The rows of a group lie close to one hidden flat surface of 12 dimensions, which passes through zero. Surfaces can cross.
In the rows, zero is written as 128.
Known rows, each followed by its group:
[148 101 149 123 142 162  92 155 104 113 104 120 153 165 144] : D
[ 80 145  60 133 114 102  89 161 140 127 139 167 100 168  99] : F
[122  87 104 118 133 114 102 176 136 146 112 149 171 103 144] : T
[104 129  99 105  97 113 125 108 151  96  88 165 161 167 117] : F
[167 145 176 173 141 133 151 100 162 124 175  92 103  92  76] : T
[129 166 132 146 135 168  98 147  89 137 129 108  84 168 133] : D
[ 68 121 130 133  44 178 117 120 146 149 159 143 130 142 159] : F
[143 146 156 103 158 113 141 114 142 120  91 117 103 140 138] : R
[146 169 164  99 135 102  64  88 140 133 113  91 165 178 103] : R
[130 133 185 114 128 172 130 144 150 112 105 103 154 128 167] : F
[115 101 124 143 116 101 129 145 124 150 125 154 143 138 147] : D
[168 115 158 113 140 110 119 111 122 135 161 133  72 146 137] : F
[144 114 116 154 163 133 132 150 110 125 155 144 112 114 150] : T
[131 169 127 156 118 148 162 123 118 178 167 148 156 104 105] : D
[ 90 149 161 141  60 145 160 109 104 131 130 113 144 180 160] : D
[126 145 136 112 114 163 149 120 115 123 119 110 125 142 124] : T
[150 160 110 119 122 119 126 123 136 108 124 143  65 132  94] : D
[151 130 140 132 107  69 125 175 136 137  70 141  86 140 123] : D
[139  90 119 107 179 121 134 180 123 128 123 144 118 145 132] : R
[ 93 162 169 134 152 184 171 108 138 110 157 124 115 151 162] : R
[150 141 140 117 124 132 111 116 102 156 144 130 138 137 140] : T
[162 136 118 118 112 133 156 114 132  92 156 153 101 102 123] : F
[124 161  89 124 134 116  75 135 126 119  88 112 104 126 113] : D
[114  87 153 137 142 110 152 119 173 161 112 164  80 126 137] : R
[186  90 154 142 153 127 148 120 144  90 122 142  78 130 122] : F
[162 145 142 127 149  98 130 201 143 136  98 139 123 123 116] : D
[117 128 103 149 138  91 127 135  95 150 135 139 146 123 148] : T
[ 91 117 157 150 129 129 100 104 106 140 112 140 108 196 206] : T
[114  97  99  91 162 133 104 170 144 114 165 114 141 113  86] : T
[156 114  64 121 133  99 122 158 103 119 122 187 148 107 133] : R
[145 141 142 151 122 129  87 139 144 144 190 175 133 164 116] : D
[110 158 113 124 185 112 122 107 135 171 132 162 108 131 113] : R
[110  93 151 165 123 178 151 158 128 190  96 171  91 125 166] : R
[127 115 123 105  92 126 141 102 122 113 115 120 133 154 112] : F
[175 142 119 113 101 141  85 130 111 112 168 125 103 153  78] : F
[129 107 132 147 138  75 105 123  95 170 129 141 135 154 153] : T
[131  89 151 135 111 160 113 162 131  97 162 101 127 163 127] : R
[137 144 114 120 140 109 156 113 114 110 173 114 135 126  91] : T
[155  92 124 138 130 153 144 143 103 118 102 176 121 127 179] : T
[141  77  87 158  86 107 161 101 131 110 123 134 174  63  84] : F
[146 123  92 148 117 114 110 133 104 138  92 161 121  84 152] : T
[ 56 111 134 117 113 125  93 116 200  96 120 121 126 154 142] : T
[151 122 119 132 160 107 146 111 101 145 129 139 139 107 135] : R
[118 188 170 211 157  81 119  71 137 128  81  87 109 146 118] : F
[117 144 139  81 102 108 146 111 152 167  67 103 121 126  84] : R
[152 162 114 127 174 111 117 134 136  95 125  94  86 101 101] : D
[132 108 162 145 137 122 105 110 162 151 154 154 135 121 148] : R
[132 160 114  90 158 113 155 105 119 105  98 151 142 153 113] : R
[169 164 121  97 105 106  99  80 120 120 150 135 143 144  97] : F
[134  87 136 129 145 128 106 121 135 117 142  92 127 120  95] : T
[140 112 123 115 163 126 128 134 138 116 123 136  77 153 106] : R
[111 102 107 112 127  92  98 175 118 183 196 153 165 157 109] : D
[166 135 143 130 120 125 119 132 125 116 169 106 141 105 116] : F
[114 132 140  97 141 134 119 120 148 111 128  92  92 122 137] : D
[167 145 166 173 158 115 107  95 131 156 201  97 113 110  97] : D
[131  72 149 117 143  79 147  92 132 144 120 128 125 135 147] : F

New rows, each followed by its group:
[144  87 143 145 152 101  75 112 148 138  77 116 103 109 150] : D
[141 129 130 136 143 111 129 137 131 148 134 128 128 132 105] : T
[145 146 124 135 155 146 151 169 114 106 140 117 145  93 139] : F
[135 104 113  98 131  52 175  75 108 103 101 135 145 151 123] : F
[133  44 137  84 132 127 122  82 143  85 136  90 156 126 131] : D
[107 102 102 123 130 130 153 133 111  78 144  54 145  94 104] : T
[150 141 168 163 126 148 147 160  92 139 137 136 113 178 140] : D
[116 114 149 132 117 148 113  90 119 139 139 119 132 165 151] : T
[151 163 126 127 127 115 128 119 117 160 155 164 144 122 122] : T
[118 160 103 163 122 100 121 121 131 165 130 155 105 114 120] : D
[133 130 138 115 125  92 118 108 119 161 174 121 173 131 109] : T
[178 118 128 147 118 119 176 122  99 140 109 129  90 107 103] : D
[182 115 135 129 140 127 120 154 144  75 132 124  89 129  97] : F
[108 158 117 116 128 125 160 109  98 122 126 133  91 179 141] : F
[ 84 158 122 114 101  84 159  73 129 119 134 144 111 159 164] : F
[119 137 137 132  71 142 151  91 115 122 134 131 125 157 127] : D
[140 107 131 100  98 129 174 101 131 123 171 140 109 137 102] : D
[113  90 137 137  79 132 120 117 150 117 111 104 120 127 112] : F
[ 82 108 101 180 162 123  97 113 109 130 194 119 129 137 165] : T
[139 140 121 139 134  98 155 124  76 152 140 116 148 143 119] : T
[160 140 114 151 141 123 175 159 134 121  83 132  89  88  76] : T
[156 105 115 117 103 116 172 166  80  85  83 130 119 179 120] : D
[183 175 174  50 136 104  95 135 145 138 158 104 150 129 118] : T
[109 131 164 137 130 125 101 126 120 170 117 113 119 173 138] : T
[122 160 115 129 114 113 102 115 151 123  83 103 127 121 100] : F
[ 95 103 140 113 127 145 122 117 111 167 133 151 101 186 154] : F
[165 132 160 124 143 125 146 118 133 112 142 148  94 152 143] : T
[123 121 159 139 140 109 118 101 140 131  95 135 190 155 139] : F
[113 118 112 104 113 145 113  95 110 157 147 136 150 169  86] : T
[139 117 119 126 113 125 124  98 128 133 108 182  96 171 130] : T
[121 137 139 153 160 196 185 148 170  86 169 153  95 127  88] : T
[117 105 128  69 121 180 129 133  90 132 117  62 174 127 117] : D
[150 101 130 144  62 129 107  96 128 148 145 185 166 168 107] : D
[150  99 118 128  83 109 129 115 139 160 148 186 156 132  98] : D
[126 112 143 141  95 120 171 137 133 109  89 115  98 115 153] : R
[115 112 166 122 130 111  93 181 137 142 125  91 163 138 159] : R
[138  72 103  96 152  91 129 118 161  91 129 136 117 110 125] : D
[138 139 118 142 125  96 117 103 123 173 135 179 119 163 105] : T
[124 122  97  94 158 120 109 110 121 159 160 129 143 156  50] : R
[119 107  79 160 125  80 108 134  86 153  63 118 133 106 126] : D
[138 160 117 137  97 121  85  78 109 148 132 150 114 114 166] : T
[127 126 155 141 154  52 151 164 110 142  74 119 108 175 147] : T
[133  88 143 145 188 107 128 145 125 130 170 135 131 121 165] : R
[ 96 108 124 137 131 151 114 104  91 170 133  99 129 123 152] : D
[107  78  95 116 146 141 112 146  87 187 105 104 152 169  47] : T
[138 121 172 113 124 137 121 145 144 173 161 126 127 132 127] : D
[129 128 146 116 130 153 127 152 152 132 101 147 153 112 138] : D
[111 216 140 165 149 156 131 168 129 114 110 130 110 133 159] : D
[173 128 163 114 101 146 101 133 159 101 150 108 117 109 125] : F
[110  83 118 137 120 153 120  94 121 151 153 160 139 166 112] : T
[ 58 169 121  98 115 142  63 132 180 119  65 119 147 119 176] : D
[ 96  88 106 141 138 151 170  79  93  87 183 129 124 158 158] : D
[144 127 135 133  99 152 217 119 135  98 118 153 154 108 112] : T
[179 109  97 136 130  73 135 101  93 106 130 184  97 130 166] : T
[167 104 118 148 130 137 162  88 107 133 153 177 118 120 125] : F
[136 148 144 164 129 159 144 142 104  98 146  99 129 141 126] : F
[ 91 129 106 156 148  76  77 149  84 163 127 101 150 124 183] : T
[108 133 130 116 143 127  93 183 139 166 126 154 104 147 154] : D
